There are 10 hidden switches. A switch that is on adds its own fixed numbers to the row, and there is some noise. The rows also spread widely along 14 directions, which tell nothing about the answers.
In the rows, 128 means zero.
Some rows, each with its switches (1 for on, 0 for off) after it:
[129 131 128  84 128 131 190 105  74 112  88  99 136 153 128  96  91 213
 189 109 142 180 127 124 168 127 127  77 148  95 169 113 128] -> 0 1 0 0 0 0 0 0 0 1
[137 162 138 180  97 119 139 134 140  67 148 134 138 157 107 125 165 106
  96 127 118 170 144 151 135 108 109 102 137  95 136 110 147] -> 0 0 1 0 0 1 0 0 0 0
[117 108 158 127 111 154 134 120  98 101  76 159  92 102  82 152 106 188
  98  65 150 144 116  80 173 162  98  92 167 142 205  84 151] -> 1 1 1 1 1 0 0 0 0 1
[183  89 182  90 110 129 153 118  90  98 155 132 138  71 175 150 133 125
 119 108 188 149 125 130 132 151 134 123 115 129 146  54 200] -> 0 1 1 0 0 0 0 0 0 0
[177  96 145  45 133 128 101  60 111  79 108 116  97 102  79 110 131 143
 135 147 139 155 141 131 118 113 159 162  95 129 139  99 136] -> 0 1 1 0 1 0 1 0 1 0
[101 136  98 116 180 132 146 117 109  99  83 150 134 194 104 117  58 137
 163 150  49 120 134 100 196 115  95 117 172  96 146 144  81] -> 1 0 1 0 1 0 1 0 0 0
[123 114  94  98 149 132 160 125  92 102 141 121 153 120 113 102  92 135
 175 130 138 149 117 137 109 125  79 113 151 113 163 109 121] -> 1 1 0 0 0 1 0 0 0 0
[121  87 149 135 125  90 104 143 168 132 153 135 105 123 133 123 115 119
 126  98 145 140 135 142  97 119 116 162 128 127 127 106 165] -> 1 1 1 0 0 0 1 0 0 0
[122 105 138 101 129 147 128 146  96 125  59  86 215 103  79  96  80 147
 172 119 152 162 132  89 140 185 111 104 103 159 140  97 165] -> 1 0 1 1 0 0 1 1 0 0
[154 108 189 124 131 119 137 128 128 122 156 148 169 101 109 148 132  86
 133 111 148 162 109 134 126  93 141 128 115 145 106  94 202] -> 0 0 0 0 0 0 0 1 1 0
[158 142 162 148 129 145 129 110  84  45  74 156 187 102  95 115 116 101
 101 151 128 158 171  88 145 173 105 122  97 151 138  77 134] -> 0 0 1 1 1 0 1 1 0 1
[127 152 112 112 139 158 146 101  73  63 140 127 150 132 116  84 143 137
 148 132 158 160 170 153 107 124  95 143 103 106 166 123  86] -> 1 0 0 1 0 1 1 0 0 1
[104 138 151 114 137 184 120 143 106 116 144 130 142 176 135 129 158 140
 126 110 136 141 163 152 161 142 103 132 118 109 134 152 119] -> 0 0 1 1 1 0 1 0 0 0
[132 126 135  99 124 190 118 130 103 100 191 137 101 140 178 135 202 153
 121 107 173 119 166 193 112 127 104 189 112 108 160 146  92] -> 1 0 1 1 0 1 0 0 1 0
[129 109 146 113 153 142 128 105  94 100  94 167 111  97  79 123  90 153
 147  97 148 138 114  96 136 119  99 131 139 159 167 113 116] -> 0 0 1 1 0 1 1 0 1 0
[185 118 167  92 163 149 120  95  86 144 105 144  95  83 163 162 139 190
 126  59 166 142 128 142 143 102 145 190  86 169 159 107 134] -> 1 0 0 1 1 1 1 0 0 1
[108 130 138 157 132 130 120 138 152 126 139 138 100 151 159 150 169 128
  99  66 149 129 167 150 145 120 106 151 135  75 167 132 123] -> 0 1 0 1 0 1 1 0 0 0
[160 117 124 118 156 103 124  92 115  80 127 158 118  91 137 130 136  90
 101 122 143 118 152 129 117 120 122 167 123 101 154  99 120] -> 0 0 1 1 0 0 0 0 0 1
[123  99 164 136 110 160 101 147 150 150  94 131 121 138 155 149 143 152
 126  96 146 109 175 121 146 162 131 190 104 123 155 123 128] -> 1 0 1 1 1 0 1 1 0 1
[191 114 204 121 138 100 141  69 111  94 116 185 111 102 149 121 114 114
 143 144 132 130 166 101 122  78 196 196  89 147 121 101 102] -> 1 1 0 0 0 0 0 0 0 0
[140 102 186 186  84 124 133 108 150 111  87 181 103 123  73 127 108 143
 139  93 140 146 139  90 119  91 158 157 137 151 167 101 128] -> 1 1 1 1 0 0 1 0 0 0
[144 123 130 150 124 138 131 129 131 108 122 141 125 114 135 151 147 113
 118 103 153 115 145 119 126 130 121 160 118 107 166 107 128] -> 0 0 1 0 0 1 1 0 0 0
[124 155 148 175 129 108 156 124  95  64 116 167 135 124 145  89 114 157
 117 113 143 162 162 125 119 140  89 127 128 137 153 102 106] -> 1 0 0 1 0 0 0 1 0 1
[143  83 148  32 159 192 108 121  77 122 107 128 165 137 156 109  81 143
 193 197 111 102 172  99 152 185 121 177  96 165 117 137  76] -> 1 1 1 0 0 0 1 0 0 0
[122 112 166  96 167 119 113 130 115  88 103 148 177 126 114 146  82  61
 101 153  83 135 156  72 196 169  91  89 133 111 118  95 160] -> 0 1 0 0 0 1 1 0 0 1
[140 113 113 162  71 155 145 128 142  89 107 149 127 156 121 143 111 149
 134 150  94 135 133 129 159 134  92 120 173 107 181  81 139] -> 1 0 0 1 1 0 1 1 0 1
[134 107 158  73 144 169 127 115  81 109 119 130 139 122 160 126 131 141
 139 120 165 120 170 118 158 170 119 150 101 115 151 117 119] -> 0 0 1 1 0 0 1 0 0 1
[151 117 129 129 147 164 135 121 102 106 177 145 175 103 104 108 153  92
 167 122 176 169 149 184  40  88 105 192  96 148 132 122 129] -> 0 1 0 1 0 0 1 0 1 1

New rows, each followed by its switches (1 for on, 0 for off):
[142 124 125 194  82 168 132 127 144  76 116 190 170 143  67 128 116  71
 143 193  86 127 146 111 109 117  97 142 157 137 149 108 107] -> 0 0 0 1 1 0 0 1 0 1
[ 71 137  97  98 109 152 152 129 119 116 116  73 152 189 114  87 135 150
 175 129 154 134 169 128 153 154 118 101 129  37 166 151 107] -> 0 0 0 0 0 0 1 0 0 0
[126 123  96 172  84  91 121 126 172 108 102 125  78 134 107 110 118 185
 124 116 134 150 124 134 100 129 100 134 151 120 174 102 132] -> 0 0 0 0 0 0 1 1 0 1
[146 127  94 131 118 154 113 103 119  80 127 145 114 122 122 110 148 143
 126 148 136 127 162 157  91 134  98 188 116 127 170 113  88] -> 1 0 0 1 1 0 1 1 0 1
[115 140 105 142 149 128 150 130 123  97  95 109 158 153 122 140 128 111
 115  95 122 137 155 124 167 139 110 125 140  61 169 104 141] -> 1 1 1 0 1 0 1 0 0 0
[167 107 142 130 158 128 143 140 109 136 127 136 173 105 158 152  99 114
 151 114 136 150 118 138 121 123 105 148 118 153 119  89 173] -> 0 1 0 0 1 0 1 0 0 0
[110  83  92 126  87  75 119 136 190 126 122  91 101 166 141  85  97 154
 172 154 120 135 149 150 101 141 104 145 149  73 144 115 137] -> 0 0 1 0 0 0 1 1 0 1
[136 171  97  95 130 152 112 106 115  79  99  69 149 170  78 110 181 147
 102 145 104 184 171 159 153 136 130 108 107  85 142 138 119] -> 0 1 0 0 1 0 0 0 0 1
[131  89 139  50 147 154  86 114 114 126 148 117 135 104 100 141 135 113
 120 121 145 133 132 138 141 140 121 137 109 129 140 114 165] -> 1 0 0 1 0 0 1 0 0 1
[127 117 133 144 149 161 147 127 109 116  50 148 157 142  91 152  92 143
 145  99 106 141 137  91 180 133 102 125 161 120 174 108 130] -> 0 1 1 1 1 0 1 0 1 1
[144 122 121 120 146 135 137 120 129 123 144 130  98 151 167 148 154 159
 132  97 136 146 146 184 127 102 110 177 131  94 157 120 133] -> 0 1 0 0 1 0 1 1 1 1
[129 106 171 118 171 125 101 127 121 117 162 173 117  96 174 152 139  82
  93  93 155 104 166 127 128 132 104 185  99 125 138 114 132] -> 1 0 0 1 0 1 1 0 0 1
[ 79 183 190 149 199 171 164 150  48 114 115 157 166 143 131 133 136 155
 103  31 167 170 166 109 172 147  91 114 100 138 149 141 124] -> 1 1 0 0 1 0 1 0 0 1
[119 156  88 143 135 158 156 142 106 122 109  94 134 136 145 154 165 172
 111  56 170 146 136 147 153 148 100 120 137  82 201 111 137] -> 0 1 0 0 0 0 1 0 0 0
[128  94 163  74 164  95  66 111 132  93 115 143 126 112 107 102  84 101
 108 158 103 136 151 100 144 161 105 128 111 157  89 117 142] -> 0 0 1 1 0 0 1 0 0 0
[ 99 117 155 125 108 164 113 136 147 121 128 156 135 166  46 145 107 116
 138 140  93 145 108 103 171 107 110  89 164 133 133 133 157] -> 0 0 0 0 0 0 1 0 1 0
[131 103 113  80  61 200 120 114 112  93 161 120  76 117 141 140 189 187
 124 122 190 115 137 158 126 158  98 135 143  98 204 112 112] -> 0 0 0 1 0 1 0 0 1 0
[127 169 163 136 157 151  88 142 116 119 109 132 147 117 106 157 176 119
  60  92 129 143 158 114 159 143 130 143  85 157 128 131 139] -> 1 0 0 0 0 0 0 0 0 1
[132 146 113 134 155 146 136  89  98  62 124 167 150 123  53 101 127  81
 132 155 114 135 161 112  97  96 127 160 122 120 159 128  71] -> 1 1 0 0 0 0 0 0 0 1
[164 145 136 136  90 226 191 112  46  87 151 133 167 109 114 127 174 162
 171 108 208 168 146 154  88 115 133 157  97 136 197  95 116] -> 1 1 0 0 0 0 1 0 0 1
[161 151 122  95 179 186 123 132  61 124  99 112 170 139 143 134 131 184
 138 115 120 165 142 152 167 151 100 142 103 176 132 136 114] -> 0 0 1 1 0 0 1 0 0 1
[142  98 198 123 122 130 138 112 129 161  60 145 116 158  85 130  83 189
 183  88 105 173 127 101 170  82 159 127 140 147 137 137 135] -> 0 1 1 1 1 1 0 0 0 1
[162 119 173 126 134 138 118 104 116  60  87 169 148 129 137 145 131  87
  93 156  88 128 192 103 174 152 125 155 118 109 145  93 113] -> 1 1 1 1 1 1 0 1 0 1
[130  66 160  62 120 101  79 113 134 132 122 122  97  80 107 100  85 167
 146 118 160 146 113 112 108 149 112 130 108 176 129 100 163] -> 1 0 0 1 0 1 1 0 0 0
[ 86 153 121 151 143 104 155 125 112 106  90 108 138 147 149  76 122 153
 153  81 179 139 184 115 123 147 102 133 109  72 165 140  83] -> 0 0 0 1 0 1 1 0 0 0
[135 145 103 153 145 195 176 117  64  98 106 163 194 113 114 112 123 107
 182 137 164 104 151 105 101 127 107 166 123 132 177 134  56] -> 0 0 0 1 0 0 0 0 0 0
[154  91 142 105 135 139 101 150 153 173 101 122 178 131  88 161  89 115
 159 152  74 142  98 117 158 119 130 122 137 169 105 119 183] -> 0 0 0 0 0 0 0 1 0 1
[143 128 143 182 117 104 150 109 108  85  83 174 146  82  75  94  81 135
 145 116 150 151 118  82  94 111 117 128 133 177 157  89 120] -> 1 0 0 1 0 0 0 0 0 0
[161 140  94 101 153 121  92  95 138 114  75  87 130 136 140 125 162 132
 111 133 119 126 186 143 144 134 155 186  85  92 143 130  96] -> 0 0 0 1 0 0 1 0 0 1
[151  99 111  89 115 145 113  89 115  86  47 109 133  69  73 138 128 133
 116 113 163 129 147  79 139 170 122 132 122 106 207  73 134] -> 0 1 0 1 0 1 1 0 1 1
[120 112 172 137 111 163 147 114 111 113 127 149 143 134  93 135 141 109
 150  86 171 136 146 116 136 106 132 138 118  94 162 121 137] -> 0 0 1 1 1 1 1 0 0 0
[119 106 105 108  91 151 130 128 132 103 145 123 106 141 151 127 140 145
 137 137 144 113 141 140 142 151  87 116 160  79 177 116 116] -> 0 0 0 1 0 1 0 0 0 0
[180 129 151 171 120  94 136 119 138  94 118 139 143 141 104  98  98 140
 160 144  99 206 130 156  89  76 121 144 114 165  99 101 150] -> 0 1 1 0 1 1 1 0 0 0
[163 105 160  67 103 187  95 122 103 129 128 114 139 100  75 149 151 165
 133 118 145 169  97 142 143 127 123 109 116 182 139 112 173] -> 0 0 0 1 0 1 0 0 1 0
[140  95 142  96  53 187 111 146 136 128 137 110 135 134 136 139 152 157
 143 164 147 122 137 130 136 176 120 128 125 136 150 108 148] -> 0 0 0 0 0 0 0 1 0 0
[156 107 166  81 157 164 119 128 104 151 151 145 126 130 131 167 133 138
 139 113 122 133 114 141 158 105 137 149 124 152 124 132 152] -> 0 0 1 0 0 0 0 0 0 1
[138 151  97 146  92 213 138 144 113 102 114 105 173 142 136 154 199 110
 118 138 159  95 174 129 142 169 126 159 115  79 186 124  97] -> 0 0 1 0 0 0 0 0 0 0
[106 139 116 131 119 118  84 117 152  99  83 101  93 117  85 121 167 153
  73  76 159 151 161 122 131 158 109 127 115  99 180 119 124] -> 0 1 0 1 0 1 1 0 0 0
[146 146  51 107 135 138 155  66 100  63   6  77 147 121 106 102 141 155
 140 130 149 122 194  99 144 162 136 161 115  39 224 100  62] -> 0 1 0 1 1 0 1 0 1 1
[ 81 114 126 150 126 106 181 143 127 126 112 121 127 135 169 110 105 155
 174  67 192 123 144 117 123 147  82 130 143  59 183 109 135] -> 0 0 0 0 1 1 1 1 1 0
[ 93 121 157 113 100 128  85 131 139  98 123 106 113 116 104  76 148 151
 131 124 185 142 175 118  77 168 108 160  72 138 133 130 117] -> 1 0 0 0 1 1 1 0 1 0
[124 137 111 108 185 116 122  90 113 118  68 135 114 148 113 123 106 147
 134 105 106 125 154 111 167 108 128 152 125  97 156 144  87] -> 0 0 0 1 1 0 1 0 0 1
[101 130 130 133 138 146 136 137 104 105 122 159 121 162 103 103  91 169
 149 128 107 150 128 124 148 132  76 103 171 140 147 144  99] -> 0 0 1 1 0 0 0 0 0 1
[151  96 160 139 125  70 146 108 141 130 124 154  85 108 160 121 104 162
 148  82 147 148 128 141 118  86 134 157 134 121 155  98 147] -> 1 0 0 1 0 1 0 1 0 1
[111 119 187 103 143  99 145 109 106 116  78 116 147 138 114  99  90 141
 152  93 148 149 154  79 173 134 157 116 100  99 128 112 153] -> 1 0 1 0 1 0 1 0 0 0
[147  66 175  70 118 116  53 110 163 119 157 154  47 112 139 132 140 139
 100 137 127 125 154 145 114 137 119 174 122 147 123 125 127] -> 0 1 1 1 0 1 0 0 0 1
[ 97 122 178 122 162 127 163 144  75 101 154 167 133 150 194  83  76 160
 174 120 150 139 166 118 133 153  71 140 122 134 128 132  95] -> 1 0 1 0 0 1 1 0 0 1
[156 174 108 179 130 100 129  93 122  57 103 139 102 142 100 100 152 160
  95 107 122 179 152 155 118  91 122 141 122 123 153 116 101] -> 0 0 1 1 0 0 1 0 0 0
[197 146 132 155 129 123 121  95 120  60  78 143 154 119  85 150 135 108
  81 134  89 178 139 126 163 108 139 123 129 137 143  75 152] -> 0 1 1 1 0 0 1 0 0 0
[ 98  80 128  81 125 119  66 121 152 105 107 140  86 103  92 117 112 132
  89 134 130 114 150 102 121 189  77 130 144 126 158 112 129] -> 0 1 0 1 1 0 0 1 0 1
[139  83 135 164  82 141 171 133 142 129 122 128 195 115 118 119 114  78
 193 126 179 134 155 119  83 118 131 154 128  84 166  84 156] -> 0 1 0 1 0 0 1 0 0 1
[184 110 151 116 132  76 118 109 113  93 151 132 112  52 167 124 133 138
  99  98 184 163 117 152  92 128 107 135 105 156 132  67 181] -> 0 0 0 1 0 1 0 0 0 0
[118 131 175 102 149 168 153 133  76 107 144 143 180 125 128 136 135 102
 130 109 155 140 152 111 159 141 121 115 115 117 141 116 142] -> 1 1 0 0 0 0 0 0 0 0
[ 75 118 150  87 162  81 127 122 120 141 129  95 121 128 114  71 113 157
 159  71 190 160 152 131 106 132 121 129  94  93 134 141 142] -> 0 0 0 0 0 0 1 1 0 1
[139 122 174 103 149 100 106 132 121 121 129 125 129 127 180  97 120 149
 131 136 141 150 171 129 117 156 124 156  89 156  90 129 123] -> 0 1 0 0 0 0 0 0 0 0
[128 121 113  79 210  68  93 137 125 130 100  92 143 114 206 120 102 128
  97 108 121 130 165 132 166 184  86 139 104 110 111 113 146] -> 0 0 0 1 0 0 1 0 0 1
[112 133 109 124 205  93 132 126 119 123 112 134 150 131 165 112  97  93
 141 120 126 107 166 116 129 135 103 172 112  97 129 137  96] -> 0 0 0 0 0 0 1 0 0 1
[103 139 128 166 165 108 111 151 143 131  62 138 158 142 160 126  93 122
 116 115 106 105 169  82 170 171  94 142 127 126 129 133 103] -> 0 0 0 1 0 0 1 0 0 0
[122  98 134  82 164 133 107 104 127 157  91 113 127 103  79 132 140 129
 139  72 161 129 146 128 114 115 146 170 105 107 163 135 129] -> 0 1 0 1 1 0 0 1 0 1
[102 107 180 105  77 194 129 133 117 138 189 141 108 161 115 100 158 164
 184 135 182 140 153 154  84 113 129 158 107 133 132 162 111] -> 0 0 0 0 1 0 0 0 0 1
[154 161 139 136 195 124 101 132  81 110 104 146 134  91 175 103 121 168
 115 120 153 140 169 122  92 166  95 199  61 212 108 136  78] -> 0 0 0 0 0 0 1 0 0 1
[145 130 155  95 159 163 131 104  71 110 116 147 127  98  84 139 123 157
 126  92 156 163 122 112 136 124 121 124 113 165 161 110 137] -> 0 1 0 0 0 0 1 0 0 1
[165 100 128 189  74 104 170 153 147 118  75 104 185 117 164 121 108 127
 169 118 150 151 148 120 111 147 115 132 140 102 159  68 163] -> 0 1 1 1 0 1 0 0 0 0
[166 101 124 134 105 112 174  84 127 118  81 124 130 142 120  88  86 154
 226 144 139 131 143 118 100  73 178 189 114  99 155 109  97] -> 1 0 1 0 1 0 1 0 0 0
[190  91 161 111 104 192  95 100 129  76 159 208 128  98  74 195 151  71
  82 171  83 129 118 138 144  97 123 156 156 169 155  78 158] -> 1 1 0 1 0 0 0 1 1 1
[110 107  88 121 124 109  84 148 170 130 147 115 109 151  89  86 110 161
 152 156  96 163 128 173  67 122  82 155 142 155 123 144 117] -> 1 1 0 0 0 0 0 1 0 1
[137  84 164  78 122 115 127 100 114 100 139 141 121 115 108 101 103 132
 152 131 148 155 135 127 122 121 129 121 135 122 132 107 146] -> 0 1 1 1 0 0 0 0 0 0
[115  72 171 126  67  75  79 119 192  90 150 154  62 130 107  85 110 124
 126 166 131 128 150 119  82 143 107 145 132 123 118 111 136] -> 0 0 1 0 1 1 0 1 0 0
[139  94  50 102  61 148 139 112 144 116  74  56 103 117 125 108 145 196
 175 129 191 107 140 129  99 167 130 163 135  66 221  95 111] -> 0 0 1 0 0 0 1 0 1 0
[114 168  93 161 192 143  92 154 114  81 139 150 149 130 104 130 143 103
  82 118 106 144 142 154 105 146  39 152 117 156 130 139 104] -> 0 0 1 0 1 1 1 1 0 0
[132 125 115 127 145 149 115 134 122 108 164 128 133 132  88 128 155 123
 121 104 135 169 134 181  91 105 102 160 120 131 151 120 146] -> 1 1 1 0 0 0 1 1 0 1
[164  91 114 107 121 106 121 139 131 119 150 115 126 134 187  82  97 178
 189 164 123 161 131 186  81 125  82 165 130 159 104 122 121] -> 0 0 1 1 0 1 0 0 1 0
[ 85 151 130 163 106 104 138 144 139  94 126 105 146 171  98  55 120 167
 160 125 148 195 154 155  86 131  87 112 115 119 117 136 131] -> 0 0 0 0 1 0 1 1 1 0
[169 155 141 118 165 131 145 112  84 112  98 107 182 131 104 119 139 144
 139  94 128 188 136 152 150  89 155 133  97 141 122 123 144] -> 1 0 1 1 0 0 0 0 0 0
[150 103 141 148  63 131 104 136 164 131  52 107 142 134  64 116 105 176
 150 141 105 162 118 104 141 140 140 110 139 162 141 106 156] -> 0 0 1 1 0 0 0 1 0 0
[131 150  93  99  93 183 106 120 106  73  93  84 141 141  80  85 165 186
 132 168 139 162 164 136 110 173 108 127 110 140 158 136  86] -> 0 1 0 0 0 0 0 0 1 0
[129  55 175 126  70  82 127 117 156 109  84 136  94  94 118  89  66 174
 170 113 175 152 132  87 101 152 113 126 143 135 158  73 159] -> 0 1 1 1 0 1 1 0 1 0
[173  94 130  98 118 185 144 108 113 117 152 123 173 116 164 145 174  85
 175 140 174 115 173 171  96 113 133 211  87  82 158 108 127] -> 0 0 0 1 1 1 1 1 1 1
[130  98 173  85 177  75 117 110 117 126 168 167  76  95 152 116  91 150
 135  96 154 140 106 133 112 100 109 144 130 161 107 121 149] -> 0 0 0 0 0 0 0 0 1 0
[182 129 117  80 128 124 115  92 114  79 142  99 116 125 159 123 166 142
 105 150 135 164 168 175 125 131 135 157  93 101 136  97 136] -> 0 1 0 0 0 0 1 0 0 1
[132 130 111  90 187 119 141 119 104 101 116 116 136 124 157 164 143 111
  93  80 127 120 142 137 184 134 117 137 145  65 169 105 145] -> 1 1 1 0 0 0 0 0 1 0
[109 147 205  89 153 111 102 101 106  77 186 146  91 147 139 100 174 126
  79 106 160 173 195 153 131 127 130 136  78 108 106 141 132] -> 0 1 0 0 0 0 1 0 0 1
